There are 10 hidden switches. A switch that is on adds its own fixed numbers to the row, and there is some noise. The rows also spread widely along 11 directions, which tell nothing about the answers.
Known rows, each followed by its switches (1 for on, 0 for off):
[ 14   8 -30 -10  41   0  10   5  15  17  12  -1   2  20   4 -11   4  14
   8 -11  45 -20  17  21 -36  -3  14 -36]	0 0 0 1 0 0 0 1 0 0
[ -7  25  -9 -22  -9   3  37  10  -7 -18  25 -17 -28  17  28  -7  -6   7
  -2  32  13 -19  31  35   7 -45  -4  -2]	0 0 0 1 0 0 0 0 1 0
[  6   4 -20   2  35  14   2 -14  24   0 -12 -10  -8   7  -9   0   5 -27
   3  -1  16   2  -1  14 -27 -10  40  -8]	0 0 0 1 1 0 0 0 0 0
[ -6   0  -6  -4  14   1   3 -20  18   5   7  -9  -7   0  -2   4 -19  13
 -25 -19  33  -5 -16 -13 -24  19 -16  17]	0 1 0 1 1 0 0 0 0 0
[ 20  -5 -27  16 -20   9 -28  -5  15  -6 -38   3  34  -3  -7  28  10 -20
  13  17  -6   9  12  10 -13  18  33  37]	0 0 0 1 1 0 0 1 1 0
[  1   7 -33  38  -9  15   7  19 -26   9  13  22  40 -49   4  -2  13  20
  -3  34  15 -12  48 -10  -8 -19  11 -14]	0 0 0 1 1 1 0 1 1 0
[  6 -11 -42  15  11  22  -7  -3   8  25 -13 -16  23 -10   8  15  13   4
   4  24  16  -4  17   8 -18   4  22   1]	1 0 0 1 1 0 1 1 0 0
[ 37   1 -35  -4   0   9  -1  -7   3  28  16  -5  24  -3  28   1  -3  -5
  -6  -7  41 -12  23  33 -28   2   6 -12]	0 0 1 1 1 0 1 0 1 0
[  4  14  -8 -16  29  15   8   6  -2  -2  10 -17 -17  16  28   1   7 -14
  20  -1  21 -30  -5  55 -24  -5  18   2]	0 0 0 1 1 0 0 1 1 0
[ -1   7 -17   5   0  -2  -2  17  -4  -7   8   7  12   2  11   2   4  13
   0  15  19 -13  16   6 -13  -2   6   4]	0 0 0 0 0 0 0 0 1 0
[ 29   5   3   2  -5   2   8 -25   3 -20 -14   0   4   1 -11  -8 -26 -23
   9 -28  19   5  -3   8  -1   4   3  22]	0 1 0 1 0 0 0 1 0 1
[ 13 -16 -11  15   0  20  -2 -15  -7  24   2 -16  20 -26  11   2  -4 -10
  -5  -5  22  -6  -3   9 -26  15  13  10]	0 1 0 0 1 1 0 1 0 0
[ -6   0  -4  -4 -36  15  21 -12 -19  -2  -3 -20   5 -27 -13   8 -11  21
 -22  17  32   7  30 -11   6  -6  -7   9]	0 1 1 1 0 0 0 1 0 0
[ -5  25  12 -14 -24 -18  -4  -2  32 -30 -11   2 -22  33   0  16 -12  10
  13  15 -11  -4  20  25   3  -9 -10  54]	0 0 0 1 0 0 0 0 1 0
[ 11  23  -8  40  32  -3 -23  -2  20 -23 -19  33   9  -7 -25   4 -12  -7
  38   0  -4  -4  12   4  -3  -2  28  25]	1 0 1 1 0 0 1 1 1 0
[-22   6 -17 -23  17  11  -1  22  -7  -4 -30  -1  17   5 -28  27  31  35
  18   5  44 -12  22  37 -32  18  27   3]	0 1 0 0 1 0 0 1 0 0
[-12  22 -28  -2  27  28  43 -45  33 -27  -7 -28 -30   6 -35   2 -21 -34
 -39  -5  36  41   4 -25   2 -31  21 -11]	1 1 0 1 1 0 0 0 0 0
[ 11  -2 -18  21 -15  -8   1 -16  -4  -3  14   8  27 -29  -5   5 -31  30
 -19 -18  23  -6  16 -17  -3  18 -23  34]	0 1 1 1 1 0 0 0 1 1
[-11  10 -22   1  20  -3   9 -44  39  -3  23 -30 -30   4   6  -6 -35   3
 -38 -19  36   9 -16 -23 -15   1 -29  26]	0 0 1 0 1 0 1 1 1 1
[-12  -8 -41 -11  20  15   2  12  12  16  -8 -35  -1  12   6  18  23   9
   8  33  15 -12  22  42 -31  -9  46  -2]	0 0 0 0 1 0 0 0 1 0
[ 16 -11 -27   1  28  13  19 -34  16  28   6 -19   9   0 -34  -7 -19  15
  -2 -40  40   1  10  -7 -30  17   7   0]	1 0 0 0 1 0 0 1 0 1
[ 26   0  -5  -1 -16 -14   6   0   7  26  13  14  17   3  -7  -4  -4  38
  15  -4   6 -19  55  22 -17  -6  -5  13]	0 0 0 1 1 0 0 0 0 0
[ -3  23  24  15  10  -5   4  -1   4 -14   8  47  -3 -33 -24  -7 -10  19
   4 -23  18 -11  16  -5 -14  -1 -16  20]	0 1 0 1 1 0 0 0 1 1
[ -8  13  28  -5  39   9   6 -14  35  17  17   3 -39  -2  -7 -21   1  -9
  -6 -17  27  -8 -13   1 -43  -8   2 -18]	0 0 0 0 0 0 0 0 0 0
[-17  27  -2 -26 -22 -18  17  26 -30 -48 -11  13  14  38   0  21   0  35
   3   5  26 -16  21  29  14   2 -21  37]	0 0 0 0 1 0 0 0 0 0
[ -1  -8 -46  21  -9  12  -8  -4  10   3 -20 -15  29  -6 -16  28   1  16
   3  25   1   4  23  -6  -4  11  20  33]	1 0 0 1 1 0 0 1 1 0
[ 14  -1   8  19  24  31  -5  -8  -6  11 -12  12   9 -40  -3 -12  15 -38
  13 -11  21  -6 -13  10 -30   1  29 -11]	0 0 0 1 1 0 0 1 0 1

New rows. What belongs after each?
[ -4   1  -4  -5 -29 -17   0 -11  21   7   9 -14   1  17   9  12 -31  36
 -14   7   2 -12  14  -3  -5  11 -35  48]	0 0 0 1 0 1 0 0 0 0
[ -3  16  -1  25  23  16  24  -5  -2  -1  16   9  -2 -23 -17 -15 -14   7
   8   7   9  -6  26  -9  -2 -23   5 -11]	1 0 0 1 0 1 0 1 0 0
[ 20   1   6  -1 -16   9   5  -5 -10   8  -4  10  15  -8  -4  -3   8  -5
  10  -6  19  -1  21  18 -15   1   8   6]	0 0 0 0 1 0 0 1 0 0
[ -9   3  -2  17  35  16  10  -2  -7  21  22 -11 -11 -26   5   1 -16  28
  18  11   8 -28  22  34 -10 -16  12  15]	1 1 1 1 1 1 1 0 0 0
[ -7  14  22  13   2   3  -3   4   3  -8   8  18  -7 -18  23  -1  -8  -8
   5   4  -5 -19  -8  16 -12  -9 -16  34]	0 0 0 1 1 1 0 0 0 1
[  8   5 -12   0 -25  11  14 -13  -3   2   3 -18   5  -6  -1   9  -9   3
   3  13   3  -5  31  25  -1  -9   5  30]	0 0 0 1 1 1 0 1 1 0
[  2  10 -21  32  14 -13 -16  10  -4 -23 -21  26  34   6 -22   9  -7  25
  24   1   8  -6  13 -13   6  14   5  32]	1 0 0 0 0 0 1 1 0 0
[ -6  33 -24  11  15 -16   5   3  -1 -30   7  13   1  14  -4   2 -12  23
   6   2  24 -10  33  12   5 -16   0  18]	0 0 1 0 1 0 1 1 1 0
[ 25   7  -2  29   2  35  14 -21  -9 -16  -3  20  15 -42   0 -12  -5 -51
 -20  -6  32  21 -11 -35  -5  -7   9 -23]	1 1 0 1 0 0 0 1 0 0
[  7  -7   0  -2  -4   7 -13 -39  46  10 -13 -23 -15  -1  19   8 -14 -29
 -24 -10  17  19 -25   3 -25  12  -9  39]	0 1 0 0 1 0 1 0 0 1
[ 12  26   9   2   6   4  13  -8   4 -22  20  32  -7  -7  17 -11  -7 -26
 -21 -24  36   0   0   1 -17  -7 -19  -5]	0 1 0 0 1 0 0 0 1 0
[  8   4 -10   5   2   3  -4 -23  51   1  -5  -1  -9  13 -15   7 -13  -5
  -4  -1   9  14  12  -5 -21   3   5  21]	1 0 0 0 0 0 0 0 1 0
[ 20  13  10  35  41   9   9 -40  32 -12  12  15 -26 -12 -16 -27 -34 -35
   1 -27   7  10 -11 -30  -8 -16   3  -1]	1 1 0 1 0 0 0 1 0 0
[ 37  10 -17  11   3   4  16 -15  11   9   6  18  17  -5 -11 -12 -17   5
   5 -10  27   6  41   6  -7 -12   4 -12]	1 1 0 1 0 0 1 0 0 0
[ 10 -21 -31   1  -5  35   8 -23  -8  32  -1 -40  30 -28  -5  25 -16   7
 -12  -6  35  -5   8  23 -21  26  18  17]	1 1 1 1 1 1 0 0 1 0
[  1  31  27 -17   7 -20   3  -7  21 -29   5  25 -22  28   6   5 -20  11
   3 -28  17 -14  -1  25  -9   5 -29  36]	0 1 0 1 1 0 0 0 0 0
[ -2  -4 -24  14  28  32 -10 -10   6  -3  -8 -27   1 -13  16  13  -2 -35
   0  15  17  -7 -32   6 -21  12  32   8]	1 0 1 1 0 0 0 1 1 0
[ 28  -9  -1  -8 -18  27  25  -5 -36  14   1 -10  20 -28   9 -10   2 -10
   3  -6  44  -7  13  24 -12  -1   5 -16]	0 1 0 1 0 0 0 1 0 1
[  3   7 -16  28  20  11 -27  13 -26 -30 -18   8  28 -10  34  13   6 -34
  18   7   5 -21 -43  12   2  22  19  32]	0 0 0 1 1 0 1 1 1 0
[ 21  10 -10   1  19   5   2   4   4  -8   4   8   6  13  25   2  -8  -4
  13  -8  23 -18   0  24 -14   7  -4   3]	1 1 0 1 0 0 0 1 0 0
[ 19  16  -3  -7   4   6  15 -10   8 -15   6  -3 -16  16  26  -3  -9 -29
   0   0  11  -1   9  35  -5 -23   8   7]	0 1 0 1 1 0 0 0 0 0
[ 12  -4  -3   3  12  25   7 -18  18  25  -7  -7   4 -19 -12   2   3  -5
   3 -14  28   2   4   8 -34   8   7   1]	1 0 0 1 1 0 0 1 0 1
[-16   1 -12  14  31   5  -1 -20  14 -10  -9 -12  -3  -6 -30  -3 -15   3
 -13 -14  26   3 -27 -43 -14  15   6   6]	0 0 0 1 0 0 0 1 0 0
[ -5  11 -31  -2  -2  14   3   0   3  -3 -15 -12  13  -7  -9  22   9  10
  -5  20  30   1  29  16 -17  -3  23   7]	0 0 1 1 1 0 0 1 1 0
[ 11 -11  -9  25 -12  26   1   4 -22  16   7   4  23 -55  13   2  12  -6
  -5  23   7  -6  19   2 -12  -7  23  -2]	0 1 0 1 1 0 0 0 1 0
[  6  31  35  23   0  -6 -17  -4  17 -29 -13  70  13 -12 -22   3  -1  -5
   7 -30  14   4  -5 -19 -16  20 -29  33]	1 0 0 0 1 0 0 1 0 0
[  8  29 -20 -17   3 -21  -5  -7  38 -16  -3  11  -8  41  10  14 -11  12
  -2 -12  28   2  24  32 -16   1 -11  30]	0 1 0 0 1 0 1 0 1 0
[-25   9  -1  31  32  28  14  -2 -16  -8  -9  12  13 -54 -34   5  -2  15
   0  -2  26  -4   2 -16 -10   4   6   9]	1 1 0 1 1 1 0 1 0 1
[ 18  16  20  39  29   5 -20  -1 -14  -6   4  45  22 -42  -2  -7 -12  -8
  28 -33  11 -25 -13  10 -13  22  -2  25]	0 1 0 1 1 1 1 1 1 0
[ 33 -12  14  -2 -43  18  23 -20 -27  14   9  -4  23 -27   4   1 -16   0
  -9 -19  19  -3  19  11   5  10 -20  21]	1 1 0 1 1 0 0 0 0 0
[  9  21  -3   5 -15  -5  14   2 -18 -23  -1  15  12  -2 -14  -6  -9  11
   4  10  23   4  39   7  12 -24   3   6]	0 0 1 0 0 0 1 0 0 0
[  6 -28 -43  13   3   6   3   7 -18  44  21 -46  23   0  36   8 -14  45
  19  24   1 -38  22  41 -10   5  -4  36]	1 0 0 0 1 1 1 1 0 1
[ -4  13   5 -18  -3  32  42 -19 -27 -14   2 -12  -2 -23 -21 -10   0 -22
 -26 -15  49   9  -4  -6  -1 -14   7 -22]	0 0 0 1 1 0 0 0 0 0
[-11  12   0  -4 -11  12  20 -16  14   5   6 -17 -21  -9 -10   5 -12  25
  -3  18  13  -2  27   2   2 -13 -16  23]	1 0 0 1 0 0 1 1 1 0
[-10  11 -19  15  21  23  18   2  -2   3  15  -4  -2 -26  -5  -2  -3   4
  -8  21  26  -8  21  -2 -11 -19  18 -18]	1 0 1 1 0 0 0 0 1 0
[-12   0 -12   3   0  11   7 -13  -8 -23 -11 -38  -7  -7  -2  10 -18  -2
   5  17   9  -8  -9  10   7  -1  16  35]	0 0 1 1 0 0 0 1 1 1
[  3  13  -5  -8 -31   3  -1 -11  22   3 -18  -6   3  -4  -1  24  -5  17
  11   8  15   3  35  42 -11   1 -13  52]	0 1 0 1 1 1 1 1 1 1
[ -8  12  11  -8  10  -8 -13   1  -7 -37 -25   9   8   8  -4  22 -17   4
  14 -27  24 -16 -25  29  -9  31  -5  53]	0 1 1 1 1 0 0 0 0 1
[-14   5  18 -21 -17  20  22 -16  10  -4 -14 -26 -26  -2 -25  16  -6  11
   6  18  16   8  31  35  -4 -16  16  26]	1 1 1 0 0 0 0 0 0 0
[ -5  47  13 -22  11  -4  31 -11  37 -27  13  20 -45  28  -5 -19   0 -12
 -14  -4  42  13  30   8 -19 -43 -14 -26]	0 0 0 0 0 0 0 1 0 0
[  3   2 -44   0  -2   6  34  -3 -31 -24 -12 -28  20  12 -28  -1 -13  14
   1  14  26   4  30  -8  19 -16  26  -3]	0 0 0 1 0 0 0 1 0 0
[ -2   5 -22 -17   9   2  13   0   5  -3 -10 -11   6  18 -14  16  -3  25
   0  -4  32  -8  24  27 -18   3  13   7]	0 1 0 1 1 0 0 0 0 0
[ 36   0 -24   7  14 -10   5 -26  24  18  16   1   4  12   1 -12 -24  12
   8 -28  20  -8  26  13 -25   0  -4  11]	0 1 0 1 1 0 0 1 0 1
[  3  -8   5  12 -21  -9 -20  -8 -19 -18 -12  -8  22  -4  23  20 -21  10
  -1  -4  -5 -16 -27   1  12  34 -22  72]	0 1 0 1 1 0 1 0 0 0
[ 11   9 -19  12  45   7  16 -34  24  11  24 -18 -24   2  -9 -22 -25 -11
  -1 -18  15  -2   5   2 -13 -20  20  -6]	0 0 0 1 1 0 1 0 1 0
[  7  -8 -24  30  69  13 -10 -16  -4   3  -9  -9  13 -22 -32  -8 -17   1
  30 -38  24 -18 -24   5 -20  24  41  13]	0 1 0 1 1 0 1 1 1 1
[ 16  15 -22  10  15  15  12  -8 -15 -18   4  10  17 -21  12 -12 -15 -17
 -13 -18  55   1 -13 -10  -9   4  -7 -13]	0 1 0 1 0 0 1 1 1 1
[ -1  -3   6   3 -12  16  10 -26   0   2   3 -44 -20  -1  22   0 -16 -24
   3  17  -7   1  -6  25   6 -16   5  43]	0 0 0 0 1 1 1 1 0 0
[  7  -6 -19  43  -7   2 -15  -5  -3   1  -3  12  26 -40 -10   5  -6  11
  -1  16  -6  -3  22 -26  -3   3  11  27]	0 1 0 1 1 0 0 1 1 0
[ 13  39  -1  21 -16   0  -2  -7  33 -31 -15  56  14 -15 -25   3  -1 -28
 -13   0  21  31  27 -19  -9 -14   0   0]	0 0 0 1 0 1 0 0 1 0
[ 18  14  10  -8 -23   4   9   5  -3   8  11  39  14 -19   2  -3  12  11
  -4 -12  36  -2  44  23 -24  -1 -14  -3]	0 1 0 0 1 0 0 0 1 0
[-21 -11 -25  15  38  23   5  12 -17  12   9 -33   3  -5  25   8   0   8
  10  25   6 -32 -12  24 -15   0  19  15]	1 0 0 0 1 1 0 1 0 0
[-17  24   1  -1   2  -9  -2  10  -1 -25  -7  12  -2  11   4  11  -2  17
   1  14   8 -11   8  13   3  -7 -11  32]	0 0 0 1 1 0 1 0 0 0
[-25  29 -11 -22   5  -7   6  13  11 -39 -26   5  -8  37 -19  25   6  21
   6  12  21  -7  18  28  -5  -6   6  28]	0 0 0 1 1 0 0 0 0 0
[  5  21   3 -19  18  -3   5 -20  47  20   4   6 -24   6 -28   3  -5  28
   9 -22  33  -1  38  34 -35  -4   3   7]	0 1 0 1 1 0 1 0 1 0
[ 26  -3 -31  26   1  22  21  -4 -21  19  16   5  40 -35  -9  -4 -17   6
   4  -4  20  -8  32   7  -6  -5  11  -2]	1 0 0 1 1 1 0 0 1 1
[ 25  -6  12  26 -30  19   1  -8 -33 -10 -27   1  25 -31 -14   1  -4 -18
  37  21 -18   4  21  11  25  -8  28  35]	1 0 0 1 0 0 1 1 0 0
[ 42   9  13  -9 -23 -10   1 -20  11  18  29   7  -9   6  53  -6 -23  -1
  -3 -19  17 -17  18  46 -16  -4 -34  25]	0 1 1 1 1 0 1 0 0 0
[ 20  -2   4  38  15   9 -17  -2   4  -2 -13  21  13 -28   0  -9   2 -34
  22   1 -12  -3  -5   4 -14  -8  33  14]	0 0 0 1 1 0 0 0 0 1
[ -4  17  -6   5 -24   9  14   2   0  -5  20   0  -3 -13  34   4  -4  -6
 -16  30   5  -9  21  18   0 -24 -13  18]	0 0 0 1 1 1 0 0 1 0
[ -4  -3 -22  19   7  -3 -15  -2  13   8 -14   4  25 -13 -41  18  -8  42
  16  -1  25  -4  35   5 -24  19  22  22]	0 1 1 0 0 1 0 1 1 0
[ -9  -5  24  -5   2  51   7 -23  -5  17 -13 -26 -10 -51  -7   8   9 -22
   3  -3  28  -1 -25  18 -21  13   7  20]	1 0 0 1 1 0 1 1 1 1
[ 23  16  -6  17   9  18  -4 -15  15   0  15  15   1 -24  42  -2 -10 -51
 -13  -7  19  -2  -7  26 -27  -8   6   2]	0 1 1 1 1 1 0 0 1 0
[ 44   9  -4  14 -20   4   1   5   5  14   6  27  16   3  22  -5  11 -12
  27  13  -3  -4  58  40 -14 -25   9   2]	1 0 0 0 1 0 0 1 0 0
[ 10  11  -2  12 -10   8   9 -13  24  14  10  19  -3 -25   3  -9   3  -9
 -22   7  19  11  28 -11 -23 -23  -8  -9]	0 0 0 1 1 0 0 0 0 1
[  3  24  18  16  16  20  -2  -9  48  21  -6  33 -14 -27 -18  -2   9  -3
  12   0  11   7  32  15 -40 -16   0   1]	1 0 0 1 1 1 0 1 0 1
[  6  16   6 -20  10   7   2 -17  38  10 -19  -1  -8  13 -15  11  -1  -4
  11 -26  35   1   7  39 -37   9  -1  19]	0 0 0 1 1 1 0 1 0 1
[ 19  11  -7 -17  -2  16  29 -15  16  -2   5 -15 -17  14  11  -3 -17 -13
  -3  -3  29   5  18  30 -10 -21   1  -1]	1 1 0 1 0 0 0 0 0 1
[ 11   0   1  16 -18   5  -2 -17  -4   1 -14   4  13 -27 -21   3  -7  17
  12   2  13   7  37  13  -2  -5   9  35]	0 1 1 0 1 0 1 1 0 1
[ 10   5 -31  19 -36 -12 -27   1  46  -8 -19  14  19   2  19  33 -10  15
  -6  38  -6   9  41   7 -12   2 -12  55]	1 1 1 1 0 0 0 0 1 1
[ 26   4 -25  -4   2  -2  19  -5   1  -1  -4   0  18  13 -11   3 -21  26
  17 -13  31  -6  37  21  -5   0  -3   9]	1 1 0 1 0 0 0 1 0 1
[ 12   5  -2  32  50 -23 -15 -11  37   4  33  10 -29   9  33 -20 -31   9
  17 -12 -16 -30  -3   8 -22 -14 -12  32]	0 1 0 1 1 0 0 1 0 1
[  3   2  -8  -4   2  22  10 -16   9  20   8 -15  -6  -9  11   7   0   0
 -12   1  30  -8   9  16 -26   0  -1  -2]	1 0 1 1 1 0 0 1 0 0
[ 15  20  -8  10  -4   5  12  -3  -7 -17  22  20   4 -11  29  -6 -10  -6
 -12  -2  22 -11  13   3  -7  -9 -20   6]	0 1 0 1 1 0 0 1 1 0
[ 10  10  -2  14 -22  -4  13 -21  -3  -9   2  13  20 -16 -29  -5 -26  13
 -15 -15  24   9  17 -35   5   6 -23  15]	0 0 0 1 0 1 0 1 0 0
[-14  -7 -40  -4  23  12   4   9   8  27  10 -33   0  -2   8  19  -5  53
   8  30  27 -27  35  34 -21   1  16   6]	1 1 1 1 0 0 1 0 1 0
[ 22  14 -15  -7 -19  11  28  -2 -19 -11   4  10  16   1  11   5  -4   4
   1   3  28  -2  39  27   3 -12 -12   2]	1 1 0 1 1 0 0 1 0 0
[ -5  29  -3   9  14   5   0  -5  10 -19 -22  18   6 -11 -25   9  -5  -5
  11  -3  24   9  24  26 -10 -13  19  16]	0 0 1 1 1 1 1 0 0 1
[-12   4   6  22 -12  -1  -6   1   0 -14 -12  14   7 -14 -15  15  -3  27
   9  17  -7  -2  22 -10   2   5  -7  46]	1 1 0 0 1 0 0 1 0 0
[ 24  16  29   4   0  11   4 -29  33   1   1  13 -23   1  11  -9 -13 -35
  10 -18   3   1   0  24 -18 -10 -15  26]	1 0 0 1 1 0 0 1 0 1
[ 28   3   2  20  36  -2  -9 -19   8   6  -6   5   1   0 -15 -15 -17  -5
  39 -31   3 -14  -1  21 -14   1  20  23]	0 0 0 1 1 0 1 1 0 1
